The rows are grouped in 2 different ways at once. Each group adds its own fixed numbers to the row, and there is some noise. The rows also spread widely along 4 directions, which tell nothing about the answers.
Some rows, each with its group in each grouping after it:
[-34  43 -47  14  27   4   0  -5   1  -1 -11  21 -15 -62 -61  56  29  40
  17  15] -> (2) D
[ 18  44 -20   1 -43  -8  32  -4  -5 -35  -6 -30  14   7  19  53  53  -8
  19  56] -> (0) X
[-42  35 -38   5 -36  -2  54  11 -19 -24 -11  -5 -30  33  -3  53  14   6
 -18  13] -> (3) F
[  3  49 -37  18   0 -37   9 -23  -7  -6   5 -16  12 -58 -14  57  46  33
  36  42] -> (3) D
[ -3   7 -45 -13   6  -9 -13 -27 -45  -7  34 -17  -3 -33 -10  39  28   5
   8  80] -> (1) U
[ -2 -10 -58   0 -13  10   3  -6 -53 -10  50 -12 -33  -8 -31  42   9 -11
   0  85] -> (0) F
[-22  12 -48 -20 -11   1  10 -13 -35  -5  10  -3 -20  -5 -13  45  27   1
 -10  51] -> (1) U
[-34  43 -52  11  32  10  -7 -12  10  -6 -15  12  -2 -67 -45  54  45  27
  17  10] -> (2) X
[ 11  36 -60  -6  22   6  15 -18 -19   8  18 -32  17 -45  -9  62  19  -6
  15  81] -> (2) F
[ 15  18  -6  17 -14 -20  28   4 -23 -39  26 -10 -26  -1 -11  30  26   3
  -1  66] -> (2) X
[-16  41 -54  -2   3  -3  30 -16   1   3  -8 -40  21 -32  13  75  35   1
  15  40] -> (3) X
[ 16  50 -14  23 -19 -30  -5 -26   2 -30  12   2   4 -62 -35  39  68  43
  42  36] -> (0) D
[-40  47 -62 -20  25  23   3 -27   4  12 -17   4  14 -40 -23  63  41  15
   8   7] -> (1) F
[ -1  43 -22  31  19 -23 -11 -18   0 -15  15   5  -4 -77 -53  34  47  52
  31  44] -> (2) D
[-10  21   0  31 -50 -22  19   7 -31 -48  12  25 -42   4 -37  26  51  25
   1  39] -> (0) D

New rows, each followed by its group in each grouping:
[ 18  22  -8  23 -52 -38  57  -2 -46 -40  33 -43 -22  45  21  41   7 -11
  -8  78] -> (3) F
[  1  47   4  19 -57 -20  32   5  -2 -59 -10  13 -15  10 -11  38  62  10
   6  11] -> (0) X
[-20   7 -53   5   2  -3 -30 -19 -34  -2  35  21 -26 -60 -64  40  38  26
  21  55] -> (0) D
[-32  58   1  16 -28   1  43  16   9 -46 -41  17 -30  12 -24  39  50  19
  -7  -3] -> (2) X
[-37  22 -28   2 -14  21  44  19 -15 -27 -11  -2 -32  12 -17  49  24  -5
 -13  27] -> (2) X
[-10  62 -42   1  -3   2   2 -24  25 -16 -34  -4  28 -51 -17  65  72  17
  34   5] -> (0) X
[ -7  20 -55 -16  13   3   6  -6 -21  -3   4 -18  -7 -40 -19  65  10  -9
   2  80] -> (2) U
[-30  13 -28   2 -24  -3  34  23 -34 -33   8   6 -53  21 -27  45   6   0
 -21  53] -> (2) U
[  9   5 -20  -5 -22 -20  16 -10 -41 -27  26 -17 -22   2  -3  30  31   1
  -6  69] -> (1) U
[-17  13 -54 -12 -17   7 -13 -12 -30  -4  11   3 -19 -28 -23  57  30  -1
   4  54] -> (0) U
[ -8  18 -12   9 -68  -8  43  11 -40 -51  15  -8 -42  46 -13  35  30  -9
 -12  44] -> (0) F
[  3  26 -12  29 -32 -29  -1  -7 -25 -35  25  18 -28 -30 -43  25  52  31
  19  45] -> (0) D
[-31   0 -39  11 -29 -13  30   9 -53  -9  33  -8 -43  24 -14  52   1   4
 -10  69] -> (3) D
[ 28  62  -8  31  -2 -40  18 -18   8 -28   5 -14   5 -51 -17  38  46  32
  23  67] -> (2) D
[-31  47  -9  -6 -50  -5  38  12 -15 -38 -27   7 -19  32   2  42  51  13
 -16  15] -> (1) U
[-24  19 -28 -26 -42   6  41   7 -39 -18  -3 -12 -36  50  19  49  24 -16
 -23  50] -> (1) U
[  5  61 -39   9  15   0   9 -11  11  -7  -6 -14  13 -41 -19  63  29  22
  18  44] -> (2) F
[ 15  58  10  34  12 -29   6 -12  15 -41  -5   7   3 -56 -34  25  67  41
  22  27] -> (2) X
[-27  19 -16  14 -57 -11  13  10 -26 -50  -9  37 -51  10 -33  31  43  16
  -5  14] -> (0) U
[-29  22 -26  16  16  -6 -17  -1 -14 -27   6  26 -37 -57 -60  37  27  36
   6  29] -> (2) U
[-55  54  -9  19 -21  -3  13  12  14 -44 -40  45 -55 -25 -55  42  57  49
 -13 -27] -> (2) U
[ -1  37 -56  -7   8   5 -12 -26  -4   2  10 -13  15 -53 -23  65  43  12
  26  40] -> (0) F
[-15  56 -54  -4  -2  11  -3 -20  26  -3 -31  -2  28 -49 -21  75  73  17
  32   1] -> (0) X
[ 23  33 -24  -8 -54  -3  47  -4 -32 -30   8 -40  -1  41  23  51  27 -28
   0  69] -> (0) F
[-10  15  -6  19 -30 -21  27  24 -37 -55  12  18 -55   6 -33  22  26  14
 -11  52] -> (2) U
[  7  59   0  -8 -37 -15  55 -11   4 -32 -23 -33  18  28  41  53  63  -8
  11  33] -> (1) X
[ -9  40 -31  26  23 -15  -7 -18  -4  -3  15   3  -5 -79 -53  42  36  41
  25  45] -> (2) D
[ 11  55 -29 -15  -3 -19   9 -24  -1  -8 -16 -27  23 -36  14  60  53   3
  15  44] -> (1) U
[ 14  64 -12  19 -34 -24  20 -12  10 -32 -15  -4   9 -24  -4  51  68  28
  26  37] -> (0) D
[-39  39 -64  -4  27   6   1  -3  -2   6  -6   6  -9 -45 -46  58  21  25
  14  38] -> (2) D
[ -8  44 -16   3 -26 -19 -14 -11   1 -30 -16  10  -5 -51 -29  50  60  28
  18  18] -> (0) U
[ 17  20 -52  -3 -16  -9  14 -12 -36  -2  39 -30  -2 -19  -1  57  27 -11
  15  97] -> (0) D
[-38  17 -26  12  -5  -9  -7  10 -19 -31   0  33 -47 -37 -59  34  27  31
  -5  25] -> (2) U
[ 28  18 -55 -28  -8  -8 -11 -23 -18   4  23 -47  27 -40   8  66  32 -16
  22  98] -> (0) U
[-24  39 -34  11  16 -18 -16 -32  -9  -8  15  15  -4 -71 -48  32  51  52
  33  27] -> (1) D
[ 20  73  12  16 -34 -22  36 -24   8 -39 -21 -17  17  -5  13  41  70  19
  13  16] -> (1) F
[ -5  46   7  11 -48 -16  50  -3 -22 -45  -2  -1 -28  37   3  29  44  14
 -10  22] -> (1) F
[  0  41 -68 -21 -11  17  19 -19 -14   5  -6 -36  22 -18   3  83  31 -15
  15  59] -> (0) F
[-24  13 -63 -19   8  17  16 -20 -40  19  27 -23 -13 -13 -13  61  19   1
   3  72] -> (1) D
[  3  33 -22 -12 -55 -15  24   2 -24 -24  -7 -14  -5  12  14  60  44 -12
  -4  58] -> (0) U
[-33  67   8  25 -28 -20  16  12  20 -53 -38  36 -39  -9 -45  38  57  47
  -6 -14] -> (2) U
[-22  54 -24  -4 -26   0  38  11   3 -26 -33   5 -21  10  -7  58  33  11
 -11  25] -> (2) U
[-21  79 -14   8  -3  -2  31  -5  38 -28 -46  -2  16 -30 -13  55  61  24
  14  -3] -> (2) X
[-23  10 -58   5 -10   8 -11 -15 -36 -19  30  12 -29 -32 -49  38  26   7
   6  37] -> (0) F
[-47  33 -50  26  14 -11  -9 -19 -13  -7   6  12 -18 -56 -47  48  31  40
  15   5] -> (3) F
[-12  33 -13  26  -3  -9  21   2  -4 -37   7   8 -27 -24 -40  28  44  28
   6  27] -> (2) X
[-28  38 -57   0   6  10 -13 -20  13  -9  -5   9   7 -60 -48  57  62  25
  24  -1] -> (0) X
